The rows are grouped in 4 ways, from coarse to fine. Each group lies inside one group of the grouping before and may be the whole of it. The rows also spread widely along 15 directions, which tell nothing about the answers.
(in the rows, 128 means zero)
Some rows, each with its group in each grouping after it:
[ 75 144 162  80 113  84 135 113 150 153 107 144 136 140 126  88 113 118
 160 127 159 188 159 150  82 132 120 117 143 138 120 132 121] : q302 mol q328 q295
[135 166 111 143 116 139 157  93 150 127 159  87 110  92  83 141 168  94
 133  93 105 137 140 111 142 148  63 181 151 114  66 177  96] : q323 tuk q144 q88
[108 121 121 150 113 134 115 102 109 147 169 142 164  61 150 129  81 105
  83 150 136 125  76 125 127 139 104 122 115 166 166 112  49] : q658 kugi q683 q741
[125 159 143  91 112 144 154 126 199  92  93 141 111  88 122  68 149 148
 128 152 123 134 136 106 113 132 127 156 138 147  70 142  59] : q302 buzo q899 q951
[110  67 101 139 102 160 123 141 110 117 110 131 134 176  99  76 137 112
 173 117 188 159 132 155 132 162 144 147 141 166 172 116 164] : q658 zoz q639 q65
[130 144 146 114 136  85 161 122 138 157 134 111 143 116  48 155 158 123
 104 143 105 121  79  93 144 103  56 128  96  69 128 172 132] : q302 dovo q283 q57
[139  92 141 111 147  81 149 157 157 125  67 169 131 129 130 101 122 142
  96 174 157 119 118 115 147 110  78 116  82 127 126 115 131] : q302 Febor q612 q172
[117 136 154 111  87 130 108 124  79 104 129 141 175 124 121 123 135 122
 123 114 108 145 106 143 125 141 157 102 134 127 159 139 118] : q302 mol q148 q516
[139 140 136 117 125 149 118 155 125 107 105 100 121 147  93 133 184 121
 134 144  96 142 131 149 133 122 158 114 117 107 133 165 134] : q323 Tes q248 q377
[147 168 166 129 103 140 143 117 142 102 176 165 157  84 145 117 121 120
  97  62  65 126 108  99 118 143 118 115 145 136 111 123  50] : q658 zoz q233 q634
[136 159 157 137 139 124 126 153 121 147 135 121 119 139 133 158 112  96
 102  92 100 110 115 134 136 129  69 113 101  77 139 167 136] : q302 dovo q156 q465
[115 158 161  83  85  86 147 115 126 158  64 119 131 153 100 119 173 128
 152 107 121 125 177 143  99 144  53 113 108 143  89 164 144] : q658 kugi q683 q193
[134 113  86 145 144  92 154 110 142  94 141 117 175  78 135 151  99  87
 114 167 124 166 129 160 173  89 156 130 121 125  86 161 104] : q302 mol q148 q818
[136 129 154 136 116 139 121 145 154  90  81 118 149  86 151 111 140 142
  67 168 107 124 112 168 142  82 162  85 110 137 110 158 104] : q302 Febor q612 q584
[139 107 135 121 120  94 127 131 130 105  89 141 154 131 153 133 173 135
 108 150  80 138 147 169 127  86 173  68 100 146 117 140 122] : q658 kugi q184 q48
[121 172 183 119 117 113 133 151 140 119  85 147  75 103 189 107 117 113
 126 111 127 144 185 142 110 141  78 107 134 121  82 145 134] : q658 ravog q152 q374
[159 100 159 140 137 114 135 156 139 151 114 169 154 121 131 140 111 125
  90 126 115 106  75 108 147 115  67  83  54 121 177 134 113] : q658 ravog q127 q993
[122 101 139 141 108 140 118 147  98 117 131 133 142 141  97 106 148 137
  93 121 136 126  92 130 138 132 137 115 134 117 174 106 149] : q658 zoz q859 q249
[ 91 107  78 180 166 135 113 132 115 143 139  89  77 147 136 122 145  99
  96 155 164 174 151 172 124 126 112 162 134 135 145 118 139] : q302 buzo q567 q321
[133 103 128 149 128 140 133 139 149 149 131 167  90 125 188 129 100  88
 155  97 127 113 137 123 124 154  77 125  95 137 137 131  97] : q658 zoz q859 q373
[123 131  94 135 151 136 134 128 145  93 177 153  99  98 157  93 122 112
 109 145 125 161 145 108 120 146 153 165 170 152 112  73  59] : q658 kugi q729 q720
[122 112 166 120 106 126 106 142 110 127  89 147 126 129 126 115 165 134
 131 147 115 150 120 139 117 130 118  94  99 131 173 152 127] : q323 tuk q144 q525
[166 136 115 152 148 135 154 150 137  97 152 131 106 146 123 144 144  74
 181  71  78 190 170 133 143 133 125 127 141 102 103 170 136] : q658 ravog q152 q383
[159 149 148 165 117 180 128 150 107  99 129 108 129 124  86 112 156 117
  90  93 100 143  96 121 146 148  79 143 133 117 151 173 134] : q302 dovo q618 q522
[ 94  76  97 183 101 142  96  99  84 134 140 116 131 122 171 114 153 120
  49 116 151  90 110 179 131 130 136 122 138 176 149  84 128] : q302 Febor q612 q172
[147 136 100 151 161 104 165 125 157 108 132 134 126  90 126 134 111  95
 124 147 117 180 140 116 152 119  79 161 112 124  89 166  91] : q302 buzo q567 q321
[ 75 144 133  95 169 127 100 166 154 163 132  98 120 149 107 110  95 129
  93 200 171 140 104 156 107 111 154 129 112 104 184  96 101] : q302 buzo q899 q951
[120  99 129 138 134 144 137 126 180 114 121 161  75  97 150  88 157 121
 157 146 129 167 139 111 116 131 122 141 134 140 118 139  82] : q323 tuk q144 q88
[130 110 128 145 120 130 140 125 134 132 131 120 177  79  96 126  89 102
 111 151 148 146  74 125 162 117  91 128 106 125 147 170 110] : q302 Febor q612 q584
[110 120 134 109 120  77 137 101 120 175 141 148 171 136 142 163  93  76
 166 102 104 129 128 154 119 124 106  94  88 128 141 162 109] : q302 dovo q618 q522
[165 162 114  92 123 127 146 133  99  94 148 133 134 118  87 166 159  92
 182 130  66 136 129  88 151 161 124 149 116  92 111 168  86] : q323 Tes q248 q377
[124 142 132 148 121 162 102 174  75 105  86 103  84 170 144 115 134  97
 154 126 145 175 182 179 122 166 108 134 131 142 154 153 172] : q658 zoz q639 q65
[110 150 135 101 137  61 154 115 142 138 119 125  89 131 120 143 190 133
 115 148  91 129 169 125 107 101 109 116 125  98  75 118 119] : q658 zoz q859 q373
[110  95 104 155 123 170 116 141 149 129  94 100  87 109 150 110 126 110
 107 171 176  91 116 157 150 125 114 142 114 134 125 141 129] : q302 Febor q612 q172
[112 106 125 144 130 104 129 120 145 148 101 150 160  99 160 104  79 110
 110 158 162 165 124 150 121 131  77 129  80 188 144 141  81] : q302 buzo q899 q951
[114 131 212 119 112 104 132 162 163 120 113 179 159 111 164 104  60 104
 142  65 122 148 116 146 138  98 151  58 144  67 127 160 170] : q302 Febor q612 q584
[111 131 122 146 142  72 147 111 126 145 158 107 165  91  92 135 117 120
  46 143 154 137 103 136 153  95  96 123 135 113 114 109 138] : q658 ravog q127 q993
[118 179 141 130 124 160  94 152 100 114 183 126 156 119 172 126  64  97
  75  85 117 116 124 158 117 159 161 120 160 134 154  85  79] : q658 kugi q683 q193
[146  83 148 148 142 115 136 159 157 102 137 198 133 145 165  93 125 130
 109  88 103 155 124 126 125 112 155  93 124 129 151  90 119] : q658 zoz q859 q249
[107  73 137 115 124 106 130 148 110 122 120 201  67 138 142  90 153 129
 156 143 152 124 118  77 129 149 123 123 143  94 159  76 156] : q658 kugi q729 q720
[ 97  97 119 134 173  44 165 125 159 135 145 157  86 113 127 118 140 123
  95 160 150 142 126 103 144  83 111 131 146  66  98  97 156] : q302 dovo q283 q57
[115 136 174 110  78 118 135 117 145 152  82 103 192  83  89 130 112 118
 125 141 138 120  93 156 143 105  96  82  97 124 124 206 140] : q658 kugi q184 q48
[123 129 157 132 120 134 122 150 167 109 116 133 154 133 169  96 116 136
  68  98 125 108 138 181 128 101 178  84 135 141 112 103 123] : q658 zoz q233 q634
[108 129 109 108 110 167 110 128 113 138 122 115 116 141 121 130 135 110
 149 144 135  98 109 136 122 157 133 146 107 127 157 138  92] : q302 buzo q567 q321
[138 125  98  86 123  85 147 110 123 127 126 120 213 138  73 141 138 118
 146 167 103 167 132 149 124 115 154 114  95 169 135 139  76] : q658 kugi q683 q193

New rows, each followed by its group in each grouping:
[142 164 127 135 153 128 109 178 106 117  97 106 114 140 184 129  81 103
  74 143 158 130 180 181 137 152  87 134 105 154 122 109 127] : q658 ravog q152 q374
[152 146 123 151 134 163 123 146 112 120 144 108 138 127 117 141 117  99
  87 111 108 105  99 134 151 145  93 143 110 118 148 150 107] : q302 dovo q618 q522
[ 95 108 163 133  78 165  96 125 126 144 156 146 172  97 154 113  79 102
 106  80 152  74  64 149 142 144 168  94 136 119 168 121 122] : q323 Tes q248 q377
[112  83 146 157  88 119 135  89 127 124 172 174 154  85 140 119 149 114
 124  81  96 131  81 121 132 104 169  75 148 123 139 129 116] : q658 ravog q127 q993
[127 114 119 136 121  87 149 103 112 132 119 112 127 113  78 156 204 123
 139 173  76 179 127 132 122  93 111 105  99 124 125 176 114] : q658 zoz q859 q249
[163 158 157 106 150  99 145 165 159 130 103 123 168 132 109 155 105 118
  84 127  96 100 109 133 155 102  83 104  75  91 116 155 115] : q302 Febor q612 q172
[110 178 151  84  89  76 145  88  89 138 132 119 137  94  94 167 165 105
 169 132  77 146 143 119 113 129 106 100 127 103  94 177 110] : q658 ravog q127 q993
[130 123 118 157 134 131 123 151 103  92 122 140  90  86 186 143 103  95
 109 164 133 111 134 139 161 131 129 124 126 110 116 128 125] : q658 zoz q639 q65
[110 110 106 127 165  86 114 138 102 177 161 125 169 176 104 154 111 109
  87 135 130 132  97 145 126 124 107 124  80 122 201  89 111] : q302 buzo q899 q951
[111 163 189 107 114  93 124 129  81 148 130 141 117 169  83 137 192 125
 142  89  69 191 127 116  87 132  89  95 128  82 168 156 150] : q302 mol q328 q295
[109 179 123 103 129 132 133 108 155 128 160 110 102 100 152 139 147 111
 123 140  82 122 157 137  97 126 148 128 138 135  85 124  40] : q658 zoz q233 q634
[124 140 141 156 125 158 105 155 144  97  99 117 146 121 193  74  82 125
  36 115 163 116 149 200 131 131 143 126 142 180 116 106 121] : q302 dovo q618 q522
[122 158 173  97  91  90 158 115 132 144 108 149 124  73 131 142 112 104
 145 116 125  97 123 100 143 138  58 109 117  89  82 165 127] : q658 ravog q152 q374
[138 123 179 149  95 150 122 136 140 111  98 153 142 106 156 102 141 124
 117  91  91 152 114 143 117 119 113  84 113 145 137 175 112] : q302 Febor q612 q584
[ 85 124 134 149 112 169  95 116 146 165 155 139  68 103 220 122 115  93
 126 105 128  95 136 151  93 149 125 112 130 146 140 115  75] : q658 kugi q184 q48
[145  96 131 136 103 171 136 151 150 111  92 152  93 147 140  96 148 113
 177 102 128 129 142 128 128 154 111 130 112 141 131 153 127] : q658 zoz q859 q249
[122 120 119 107 134  99 133 112 129 147 126 111 166 169  82 143 181 124
 122 142  92 162 120 156 110  99 145 104  94 133 152 144 105] : q302 mol q328 q295
[137 144 116 126 137 127 130 133 123 102 141 112 163 140  71  87 146 128
 104 127 136 213 145 135 119 155 110 172 148 170 145 118  95] : q323 tuk q144 q525
[139  93 169 171 102  87 133 104 126 142 109 169 157  74 165 157 141 106
 109 106  81 133 102 142 146  97  79  65  77 129 131 188 123] : q323 tuk q144 q88
[105 163 140 134  75 167 105 128  74 106 113  83 167 111 117  97  93  99
 118 103 169 155 136 178 134 171 115 146 164 158 130 162 145] : q302 Febor q612 q584
[ 94 110 125 154 139 119 123 115 151 138 151 131  69 165 175 124 188 111
 105  79  98 128 161 167 102  99 169 104 158 102 105 103 142] : q302 mol q328 q295
[ 73 148 162  90  73 136 106 118  97 157  86 109 109 146 118 101 150 131
 119 124 174  92 126 149 104 162  98 128 139 120 136 127 156] : q302 mol q328 q295
[ 95 104 173 131  88 121 138 110 140 157 101 164  90  71 139 123 130 105
 169 129 132 114  90  99 130 125  67  98 113  89 128 186 134] : q302 Febor q612 q172
[131 106  98 123 120 133 137 126 170 122 103 107 188 109 128 117  96 108
 122 165 149 130 131 182 143 106 161 113 100 178 113 150  87] : q658 kugi q683 q193
[168  92 139 155 139 115 136 147 160  95 101 177 120 154 173 111 202 147
  85 100  51 134 150 144 116  90 153  73 100 156 119 112 104] : q658 kugi q683 q193
[110 134  82 157 137 113 149  98 127 115 155  92 128  80 126 144 106  72
 126 156 148 176 142 155 155 119 121 159 151 124  83 164 111] : q302 mol q328 q295
[113  85  99 170 163 122 125 137 141 153 152 143 145 103 153 118  43  77
 118 152 180 176 105 144 143 132  83 142 101 157 172 128  96] : q302 Febor q612 q172
[133 137 140 112 167  91 161 142 212 149 139 121 134 142 110 123 137 128
  79 111 118 118 136 137 130  82 122 111 118  99  90 105 117] : q658 ravog q152 q374
[169 160 136 102 131 134 148 158 134 104  68 132  94 123 139 150 136 101
 161 160 101 122 149 115 147 146  68 137  76 104  98 194 102] : q302 mol q328 q295
[120 136 154 139  96 166 130 131 115 107 143 125 108 100 100 112 146 100
 173 105 112 173 114 121 130 142 136 117 160  99 140 174 135] : q658 ravog q152 q374
[110 118 123 142 165  68 156 129 159 145 149 141 140 126 112 119 109 121
  61 114 153 131 115 121 149  99  94 140 133  87 109  94 146] : q302 buzo q567 q321
[127 126 184 136  76 168 135 133 175  83 101 167 125  66 166  74 128 136
 118 103 115 111 104 125 129 120 155  93 152 134 101 151 104] : q658 zoz q639 q65
[122 150 130 122 167 137 126 185 132 119 117  81  97 140  67 130 124 114
 112 182 151 151 113 131 156 114 114 144 131  55 146 150 160] : q302 Febor q612 q172
[102 157 144  82 148  51 146 125 157 147 118 121 156 141 114 123 122 135
  74 144 132 127 146 151 114  96 114 116 119 112  95 114 121] : q302 dovo q156 q465
[125 118 153 156  98 154 114 155  91 114  99 134  79 138 147 115 158 120
 117 102 127 115 134 138 133 150 100 115 132 109 140 138 169] : q658 zoz q859 q249
[111 106 156 157 137 144 137 144 171 155 150 153 111 121 124  85 112 123
  96  94 158 140  97 108 122 131  80 128 133 122 158 107 120] : q658 zoz q233 q634
[129 115 190 130  90 133 146 140 157 133  96 154 153 133 110 109 119 105
 159  57 125 139 101 133 144 118 105  88 122  82 129 195 180] : q302 mol q328 q295
[135 105 129 144 106 137 122 133 114 136 146 153 186 151 158  98  75 102
  92  47 163 112 125 157 136 168 104 127 125 179 155  83 125] : q658 ravog q152 q374
[119 149 179 104 104 179 109 163 155 113  89 138  92 139 122  66 145 134
 158 111 140 160 145 128  98 167 114 135 142 132 150 151 115] : q323 tuk q144 q525
[136 135 139 123 147 133 109 177 141 103 109 146 133 143 196  97  80 118
  88 131 149 138 164 175 121 134 154 105 122 163 137  85 109] : q658 ravog q152 q383
[101 128 123 116 104 123 101 132 111 141 125 115 155 129 188 138  84 100
  91 114 154  57 141 189 141 136 157 102 124 137 120 100 132] : q658 kugi q184 q48
[147 108 119 120 127  54 158 105 128 114 147 173 188 106 150 146 119 113
 102 112  93 125 129 131 148 101 144  89 109 139  99 106 101] : q658 ravog q127 q993
[140  87 121 128 143 122 141 132 159 140 121 179  86 145 153 111 173 131
 144 137  96 141 135 102  96 132  97 121  81 158 149 106  66] : q658 zoz q859 q373
[114 148 185 115 141 145 108 177 161 124 104 139 133 125 143  83  84 135
  81 144 146 140 107 153 114 116 140 100 125 119 165 126 119] : q302 dovo q618 q522
[161 122 146 130 120  91 148 147 132 139 130 142 221 180 114 139  89 100
 109  28 110 124 133 162 149 127  98 100  98 131 131 129 157] : q658 zoz q859 q373
[134 127  81 128 117 167 106 139  97 125 159  86 178 174 140 145  89  75
 125  84 144  98 143 199 146 160 176 135 126 158 147 107 117] : q658 ravog q152 q374
[120  98 115 174 101 155 135 122 104 124 133 121 142  68 109 121  90  92
 117 149 178 128  75 121 172 149  74 148 123 136 153 158 132] : q658 zoz q639 q65
[110 139 128 104 127 162 140 139 175 167 126 110  84 143 101 102 127 105
 157 114 171 114 134 114 113 163  68 161 126 122 125 129 112] : q658 ravog q152 q383
[120 170 160 130 135 139 119 157 129 118 125 121  55 131 159 128 161 110
 126 111  96 147 169 141 106 130 122 108 150  92 109 136 133] : q658 ravog q152 q383
[116 141 139 142 136 159 103 148 125 107 161 139 114  97 181 126  89  99
 109 138 112 132 104 143 124 129 165 114 134 115 157 133  81] : q302 dovo q283 q57
[104 143 109  74 135  74 125 133 117 165 116  89 194 189  92 164 110 104
 127 138 133 102 138 186 133 115 148 114  86 112 137 126 136] : q302 buzo q899 q951
[111 119 155  74 101 110 149 141 167 145  90 139 125 183  93 102 152 124
 192  91 132 123 156 139 110 130 136 109 126 100 110 141 160] : q658 zoz q859 q249
[129 115 158 142 129 102 110 152 104 153 119 133 179 185 116 126 129 110
  99  68 126 159 132 172 125 133 104  95 100 136 175 129 173] : q323 Tes q248 q377
[116 104 121 105 115 138 136 112 155 162 111 117 131 153  70 113 180 127
 161 144 121 140 106 122 104 130  94 133  91 148 154 157  92] : q302 Febor q612 q172
[147 144 140 154 108 115 128 119  81  88 142 133 164 132 120 131 179 123
  96  88  58 180 142 151 116 127 137 104 138 158 132 136 113] : q658 zoz q639 q65
[113 165 136 109 116 114 132 113 115 101 145 125 140  90 124 111 135 131
  71 144 114 115 117 124 128 130 142 138 160 123 104 108  91] : q302 dovo q618 q522
[125 125 144 149 105 118 135 119  86 133 147 142 105 127 110 158 175  87
 184  84  66 166 131 119 125 131 110  95 135  84 140 182 149] : q658 kugi q683 q193
[125 116 137 130 171 124 140 150 198 173 145  97 161 151  72 138 118 109
 113 131 117 156  87 148 132  74 123 102  91  90 163 161 116] : q302 Febor q612 q584
[119  88 117 155 143  81 146 123 112 117 126 165  67 105 170 163 157  92
 137 152 106 127 129 117 159  97 126 102 121  60 106 144 156] : q302 mol q328 q295
[142 165 130 108 129 125 139 129 181 128 114  80 174  79 121 161 110 112
  87 169 100  91 116 164 154  85 139 101  91 121  82 178  77] : q658 kugi q184 q48
[144 103 137 105 121 147 144 149 167 109  74 168  97 127 122  99 163 134
 178 162 111 130 113  96 130 132 116 126  85 123 135 164  92] : q302 buzo q899 q951
[122 121 136 153 139 111 130 146 127 156 147 129 168 116 135 142  44  74
 133 112 153 169 118 157 142 130  85 115 102 127 162 153 129] : q658 zoz q859 q373
[ 90 107 151 101  96 111 133 122 121 130 121 147 114 141  89 112 174 129
 161 117 122 115 100 113 130 121 160 110 147  67 138 133 163] : q302 buzo q899 q951
[139 120 156 134  90 158 126 147 116 119  98 120 164 135 101 107 123 119
 110  86 144 106  94 138 154 143  93 121 119 118 144 160 159] : q302 Febor q612 q584
[107 135 135 135 165  77 120 140  90 144 113 145  29 130 173 155 181 119
  98 184  95 126 156 122 111 116  83 112 105  86 133 116 129] : q302 dovo q618 q522
[124  80 150 150 138 110 128 159 137 144  98 155 139 149 139 109 103 114
 116 121 159 141 105 146 141 114  94 102  91 118 172 146 168] : q302 dovo q283 q57
[ 80 145 129 177 120 177 114 119 178 133 134  75 112  64 142  91  96 107
  74 142 172 145 112 176 129 112 125 148 156 143 107 159 100] : q302 buzo q899 q951
[141 111 107 106 128 114 133 147 139 147 130 128 190 191 138 151  88  85
 143  72 127  84 147 180 146 132 155 102  98 130 132 116 135] : q658 kugi q683 q193
[142 125 101 168 127 136 155 115 182 122 136 100 170  66 129 118  82 102
  70 136 155 130 116 153 160 116  86 153 112 170  85 150  78] : q658 zoz q859 q249
[134 113 143 162 139 136 131 140 165 102 156 164 148  95 159  86 105 126
  75 106 125 163 109 135 128 109 154 104 143 151 138 101  93] : q658 ravog q127 q993
[ 88 103 169 105 101  87 129 108 159 160 116 147 164 105 118 108 130 141
  93 125 153  95  94 139 128 103 127  92 121 114 132 114 132] : q323 tuk q144 q88
[124 151 171 122  87 155 109 119 121 126 151 158 194 111 156 107  82 111
  98  70 110 133  90 143 106 156 129 105 124 164 165 130  64] : q302 mol q328 q295
[132 129 106 161 117 158 121 119  98 116 152 111 159 153 118 112 124  86
 133  77 127 198 141 165 121 161 116 153 141 171 152 149 113] : q302 mol q328 q295
[105 162 153  74 146  81 139 132 172 145 112 134 108 132 146 129 139 122
 135 149 100 136 163 138  95 102 131 103 116 105  92 130  87] : q302 Febor q612 q584
[ 90 134 132  96 111 108 140 121 130 117 111 115 118 122  88  82 161 146
 122 166 163 157 145 132 115 128 140 138 162 134 109 107 132] : q658 zoz q233 q634
[ 95 148 136 101  79 175 109 107 142 152 144 115 188 139 139  87  77 108
 105  72 171  92 108 166 104 175 131 146 138 184 144 106  74] : q302 mol q328 q295
[166 122  93 161 117 150 148 127 104  80 149 127 107 131 135 138 170  90
 142  76  89 134 156 130 160 150 128 146 150 123  89 141 131] : q658 ravog q152 q374
[165 128 149 163 125 136 137 173 116 102 111 113 171 160  85 117 123 103
 109  68 121 168 129 154 166 126 101 115 132 108 137 166 201] : q658 kugi q729 q720
[121 105 137 165 132 133 134 119 177 135 122 115 114 117 137 132 183 123
  85 117  92 130 112 156 130  74 128  98 109 112 112 161 122] : q302 mol q148 q818
[124 118 122 170 135 142 102 153  78 116 139 129 133  84 151 135  78  89
 105 176 146 171 104 144 149 140 108 122 115 143 183 140 114] : q658 kugi q729 q720
[105 120 125 121 137 107 122 131 106 119 118 131  95 106 130 148 154 111
 143 197 117 160 121 130 132 109 139 111 115  89 141 154 121] : q302 mol q148 q516
[ 94 125 109 130  77 143 129  96  84 107 103 114  86  80 124 105 170 119
 143 179 158 131 138 125 124 163 103 158 151 159 109 139 113] : q658 zoz q639 q65
